The rows of a group lie close to one hidden flat surface of 11 dimensions, which passes through zero. Surfaces can cross.
Some rows, each with its group after it:
[ 18 -12 -30 -21 -13  22 -25  11  -9  25   7  13   5  -9  36 -16 -47] : Q_13
[ 39  -7  21 -20 -31 -18   3  33  15   8   4 -19  -6   9  26  -7 -12] : Q_13
[  0  -6   4   7  16 -30   2   1   9 -38  12 -14   5  13  16  36   3] : Q_13
[ -7   2  46  19   7 -25  25   3  -3 -42   5  -3  -6   8   5   4  21] : Q_13
[-11   5 -23 -19 -12 -18  -2   6 -17 -11 -10   2  12  21  40   3 -23] : Q_591
[-14  12 -16 -19  22  -8 -12   0 -17 -10   3  26 -12  25  22   2 -10] : Q_473
[  7 -12  -4 -34 -31  18 -29 -23  -5  16  -5 -15 -33  -8   8 -29  11] : Q_800
[ -3   2  11  37   7 -20   9 -40  22 -23  10  -8  36 -17   0   1   3] : Q_13
[ -4  13   0  16  12  12  -2   0 -14 -33 -15 -53  -4  23 -14   8  20] : Q_473
[ -2 -14 -13  -1 -23 -14  -4  14 -17   3 -18 -13  -7   8  -4 -11  23] : Q_591
[ 13  32 -10  30  27   5   6   7  23  -5   1 -23  34  -5  -8  31 -27] : Q_13
[ -7   0  -7  51  35   8   0  40 -22  -7  -9   3  -5  23 -33  17  21] : Q_800
[-15  -9 -25 -24  34  -5   2  15  -5 -24  17   6  -6   9  -5   6   3] : Q_591
[ 13   8  31   3   2  19   5 -12  43  34   1 -18  10  17 -41   5   8] : Q_524
[  1  12  13  19 -44  -1   6  -8   4  11 -20  -2   3 -24   2  23  -6] : Q_591
[-17  26 -12  18 -21  -6 -35   7  27 -15  -4  15  11  51  32 -15 -36] : Q_473
[ 11  19  18 -23  13  15   4  45 -15 -28   2 -20 -51  13  -5 -29  18] : Q_524
[-15  12  -5  -9  17  -3  23 -17   1 -23   5   2  21 -25   9   0 -14] : Q_800
[  4  11   6 -14 -16 -22   2   1   6 -10   1  -6 -13 -18  11   3   0] : Q_473
[  0 -21   4  20  -5  12  -2   2  22 -17  14 -22  11 -21 -25 -26  12] : Q_591
[-14 -27   1  15 -30  15  12  10 -30  16 -19   7   9   7   3   2  -1] : Q_13
[ -8  16  35  14 -12  36   4  13  30 -21   2 -15  -2  11 -21 -34   2] : Q_13
[  2  26   9  -4  -9   7  37  26 -10  31 -21  15  -9 -39 -32  27  -5] : Q_800
[  2 -32 -34   3  -5   0  17  32   8   5  11   2  51 -19  -3 -14 -24] : Q_13
[-39  -5 -11   6   0 -18 -20 -21   4 -23   2  14  -2  27 -14  -2  28] : Q_473
[ -7   6   4  -8 -17   0  15   0 -15   4 -17  -2   1  -1   5   2   2] : Q_800
[-12 -22  20  20  -8  48  31  28  15  -3   9   1  34  -2 -24 -27 -13] : Q_524
[ -9  -6  -3   7   7 -14   7 -16 -18   8 -13   5  25  28  12 -12   7] : Q_800
[ -6 -44   1   3   1  13  -2  -1   5 -16  17 -17  15  18   3  -9   3] : Q_473
[  3  -6 -10  -3 -35   2 -15   4 -10   4 -10  -1 -11   1  24  11 -16] : Q_591
[ -4 -13 -18 -22   8  13   0  -4 -10  11   2   4  -8 -11 -10 -12   6] : Q_800
[-24   5 -36   5 -24 -18 -30 -13  28 -19   0  -3  10  -9  -6  -6   1] : Q_473
[  2 -29 -33 -37   7  -2 -18 -12  -6  21  20  30  -4 -19  10 -20  -6] : Q_524
[ -4   0  -3   6 -24   7  16 -10  14  27 -17 -13  40   6 -15   7  -7] : Q_13
[-13   3   4  -7   1   3  -7 -21   9  10   6  28 -14 -18 -17  -9  11] : Q_473
[ 33  -7  38 -11  15  46 -30 -14 -20  19   8   3 -52   7  27 -34  -2] : Q_473
[-10  23  -3  23  34  12  12 -10  33 -20  13  -6  31 -25 -35 -14   2] : Q_13
[ -7 -13   0  14   9   9  -4   6 -36  -4 -13  -2  -3  43  10 -25  17] : Q_800
[  5 -36  11   0  -1 -30  -8 -20 -12   3  13  11  -9   3  15  23  17] : Q_591
[-25   2  10  -6  -7 -14  17 -14   7 -33   1 -12  13  10  -5 -34  20] : Q_591
[-20 -15 -11 -23  -6 -13  -9 -22  13 -13   8  -6   0  27   7   5  13] : Q_13
[ -3 -43 -18  -6  15  33 -32 -10 -13  26  14  20 -13  21   3   4   0] : Q_591
[  5 -27   7 -18  10  -5  23  38 -45   6  -6   1 -27  17 -11  -5  35] : Q_524
[-10 -28  15   3 -48  -1  11  19  39   5  12  13   4 -21 -30   9   2] : Q_473
[ -1 -38 -19   4 -38  27  -5  26   3   1   4  -8  -6 -27 -11  11 -14] : Q_591
[  6  -9 -28  30  24  39  -3 -18 -10  36  -8  -5  60  13 -11 -27 -27] : Q_473
[ 16  23  33 -25 -25  17 -20 -10  44  41   1   5   5  55  19 -20 -34] : Q_800
[-13 -42   8   5  -3  -1  18 -12  -9  29   1  13  17  21 -27  13  27] : Q_524
[ 27 -41  20   1   2 -36   9 -10 -23  33   0  16  -1   8  15  20  18] : Q_591
[-24  15  39   2  11 -18  50 -16  14 -14   0   1   3 -18 -43  14  35] : Q_473
[ 19 -43 -46 -16   3 -41 -14  37 -18   0  15   1  -6 -13  14   7   7] : Q_13
[ 17  -3  16  15 -10  13 -20 -12   7  15  -1  -9  -4  23  18   7 -11] : Q_524
[ 24  18 -17 -31  -2   5 -11  34  -7  21  -8 -16 -21  10  -6 -20   0] : Q_524
[  2 -22   4 -29 -26 -23  34  -4  18   0   6 -13  25 -34  -4  -5   5] : Q_800
[  4  30   5  -7  -7 -26 -17 -13   7 -16  -5 -11 -28  -2   7   5  15] : Q_524
[-50   7  18  21 -28  36 -23 -13   4 -38   2  15 -34 -10 -15   3  10] : Q_524
[  6 -12 -21  -9  13 -11 -14   8   3   2  12   9  14  16  20   3 -18] : Q_800
[ 30  19  20  22   3   6 -21  21  29  66  -2  24 -14  35 -23  18 -10] : Q_800
[-27  38   1   9  11   7 -15 -14 -39 -16 -22  20 -26  36  29   8  -6] : Q_800
[ 10   6  25  30  26  11   4 -26   2  11   3 -10  11  19   3  38  -5] : Q_524
[ 24  10 -13 -28  14  12 -23  26  -8  10   6   2 -34  -8  10 -20  -7] : Q_524
[  5  -7  13   5 -25 -68 -12 -35  -7 -24  -5  -9 -10  -9  32   5  26] : Q_591
[ -9  33   8  -2   1   7  -5   5  -2  -9  -9   0 -17  20  -1  -5  -2] : Q_473
[ 22 -12  15 -11  -7   4   4  -7 -14  32   0  15  -7 -18   9 -21  -1] : Q_591
[ 38  25 -29  -7  28 -62  27  31  -7 -29 -11 -40  37 -10  24 -11  -4] : Q_524

New rows. What belongs after each?
[  0  -8   5  62  30   0  -4  39 -30 -33  -1   6 -11  -8 -20 -37  31] : Q_13
[ -1  28  29   9 -13  28  24   5  -2 -20 -16 -22  -1 -23   2 -13 -16] : Q_800
[ 24  35 -15  -5   4  17  31  39 -17  14 -30 -38   4 -20 -17  17 -10] : Q_473
[ -1   6 -12 -28  -4   4  -2   8  -9  -7  -3   3 -19 -11   5 -33   1] : Q_591
[-10 -13  42  34 -23   7  15  -5  -5 -19  -2  13 -12 -31  -6  -7  14] : Q_13
[-16  10 -15 -11  16  -2 -19   0 -24   2 -14   6 -18  56   6  18   7] : Q_591
[ 17 -30  19  24  12   5 -13 -42 -12  15   3  -5 -11 -10  -5  -9  28] : Q_473
[-16  -8  -4   9  -3   8  -4 -14 -23  -9 -10   4   5  29  22  23 -10] : Q_13
[ 42 -23  -3  -6  14  -2  16  -4 -36 -11  -7 -63  11  -5  27  -7  11] : Q_473
[ 24 -18  32 -10 -61  -9 -11 -10  17  16   0  -7 -27 -27  16   0   3] : Q_13
[-20  21  31  27  40  -8  15  -2   0 -16   1  13   0  37 -21   8  19] : Q_800
[ 13   1 -28  -6   1  19   9  -2   5   2   0 -31  21 -50 -14   0 -11] : Q_473
[ -8  10  -4 -23  48 -18  20  30  -3 -31  15   3  -7  13  -6   8  10] : Q_13
[  7  18  23 -12  17  36  11  -8  -6 -13   5  -7 -18 -30   6 -27  -9] : Q_800
[ 13  -6 -33 -36  13  -9  12   4 -13  32  -4  18  36  16  30 -21 -24] : Q_13
[  0   5   4  29  -8   5  12  12 -31  18 -29  -7  11  30   3  21  -3] : Q_13
[  5  32   0 -19 -10  22 -53 -42  -1  20 -12  -1 -54  18  16  22  -3] : Q_13
[ 11  -9   4  14  14  18   6  38 -16   4  -5  -4  -1  36   1  27 -10] : Q_473
[-13  19 -12 -35 -26  23 -15 -38  -1  -8  -7  -7   0 -20  31 -18 -24] : Q_800
[ 14  15 -22   0 -33  18 -24   3  30  41 -25 -41  16  35 -24  35 -14] : Q_13
[-10  10  39  15  15  12  11   4   1 -26   9  21 -29 -35 -25 -40  29] : Q_13
[-20 -10 -24   4   9  19   6 -14  -2   5  10  26  16 -48 -20 -13  -6] : Q_13
[  1  44  14  23 -22  -1  -9  35  10  20 -20  23 -19  23   1  18 -22] : Q_473
[-41 -35   5 -49 -51  17  23   6   1   4  -4  -2 -14  24 -22  15  18] : Q_13
[-35  46  31 -10  30   5  29 -26  -8 -35  -3  15   1  22   5  -2  -1] : Q_800
[ -2 -20 -13  -4 -17 -23   3 -26  14  14  -2  -8  27  -5   2  14   1] : Q_13
[ -1 -23   2  -1 -15   0 -14 -10   9 -36  16 -24 -12 -20   0  -6  14] : Q_800
[ 36 -15  28  39 -29   1 -13  27 -13   7  -4   3  -7 -25  22 -51  -7] : Q_13
[ 19 -24 -17 -29  47 -12   2   5 -12  13  15  -4  -7  23  -3  -1  17] : Q_524
[-58 -16  17  -2  34   3  34  12  -8 -66  26  20  -9   2 -25 -19  29] : Q_13
[ -8  -4  33 -12 -28  10  43  -5  -3  14 -16   2  12 -10 -20 -49  18] : Q_591
[ 11  -7 -42  23  33   3 -24  38 -16  20   6  23  -9  -4 -15  30  -8] : Q_800
[ -6 -46  -9  16  -2   5 -10  11  46   9  21 -23  37  38 -43 -10  17] : Q_800
[  7   0  29 -14  -5  11   8 -29   6  49   2  36   3   6   7  11 -20] : Q_524
[ 31   9  27  16  28 -13  32  -4  19  17   8  -5  32 -16 -17 -26   7] : Q_591
[-12 -26  -8  -4   9   3  24  19 -15  -5   0   2  26  18  -1 -12  -1] : Q_524
[  0  57  -3  26  45  20  -6 -43  14   3  -6   0   9 -12 -10  36 -14] : Q_13
[ 24 -38  -5 -12 -45  16 -32  36  24  10  11 -30 -34  -8 -18  -6  11] : Q_800
[  5  24 -12 -11  22  -8   3  -8  -1  18   1  31  13   1  19  16 -30] : Q_800
[ 20 -20  -4 -12 -20 -26 -44 -23   9   6  15   5 -37 -22  18   9  14] : Q_800
[-18  16  -8 -19  -6 -29  -4 -36 -18  48 -24  41 -22  -2 -20  35  24] : Q_800
[-19   0 -41  -7   7  17  -6 -11 -42  12 -17  13 -16 -41 -15   8   9] : Q_800
[ -2   1   8 -31   3 -25  31   9 -26   7 -17  -2  24  46  17 -80  19] : Q_591
[ -3   3 -25  -6 -30   7 -32   1   7  12  -8   5  -5   6   7 -11 -12] : Q_524
[-12  17 -25  18 -26 -18 -20   8  24 -36 -11 -36   2 -11 -23  -6  19] : Q_524
[  1   1  13 -47 -10   5  15 -12  21  10  16  17 -19 -42   1  12 -14] : Q_13
[ 10  10   4  -8  19   0   8   3  30  -1  21   7  20  -6   8   5 -31] : Q_800
[ 26   6  33  -4  22   6  40  32  -7  -2   4 -14   8  15   1 -14  -2] : Q_524
[  1   7  37 -17 -21  -7   6 -17   3  20 -16  -2 -20  28  -6 -32  28] : Q_13
[ -6 -21  29  -9  -1   1  -4  16  18 -36  32   2 -34   3   2  25   7] : Q_473
[ 13  -7  25  36  24  27   4 -16  -4  45   2  26   6 -14 -26   4   7] : Q_473
[-12 -25  -1 -15  -2 -12 -14  -5  18 -63  30 -35 -12   2  17   5  12] : Q_473
[-10  11   2 -29  15 -23  52  -8  23  10   0  -2  35  -4 -33  22  10] : Q_13
[  6   4   2  -8   1 -21  -3  -4 -16  13  -2  19  -9   4  20  -1   0] : Q_473
[  1 -47  16  25 -31  13  -6  23  37   0  29   7   1 -20 -17  24 -12] : Q_473
[ -3 -18 -13 -15  -1  -9  -9 -15   1  18   6   3  10  33   7  -1   4] : Q_524
[-18  24 -38  21  22  19   2  13  21 -12  -9 -24  44  10 -43 -16   1] : Q_591
[  0  -9 -13  -7  11 -21   1  26  -9  -2  -2  -9 -18  16 -22   6  32] : Q_13
[-18  13   9   5   6  -8  -7 -13   6 -10   1  20 -13  13  -5   0   9] : Q_473
[ 20 -18 -49  34 -16  23 -26  43  -5  38 -12 -10  13 -18 -27  15 -13] : Q_800
[ 23  -2  -2 -26   7   5 -28 -39 -17  27   1  13 -29 -25  29 -31  -2] : Q_800
[ -5   2 -32  12  35   9 -40 -11 -33  19  -3  25 -42   1 -16  30  21] : Q_473
[ -8 -14  -3  12   7 -19  40 -11 -21 -15  -5  -2  30 -26 -11  -1  17] : Q_800
[ 14  -1   0   7  12   0   1  23 -23  -6   2   9  -1   0  32  10 -24] : Q_13
[ 13 -41  34   7 -32  16   8  15 -14  28  -6   3   1  37  18   5 -12] : Q_591
[ 24 -48 -21   6 -21  -4 -13  20  -9  -3   5 -29  -4 -41  -3 -11  13] : Q_800
[  2 -25  -2  -8  -1  12 -19  -6  -8  -2   7  -3 -24   4   3 -11  11] : Q_473
[-18  -5  11   3  21  25  10  -2  -4  17  -1  13  -2  19 -33  10  13] : Q_591
[-21  14   4  12  14  26   8  -7   4  -1  -6   2  13   7 -22 -21   0] : Q_13
[ 15  -8 -31  -6 -12  10 -21  33  -6  26 -14 -13  -1  30  -2 -18  -6] : Q_13
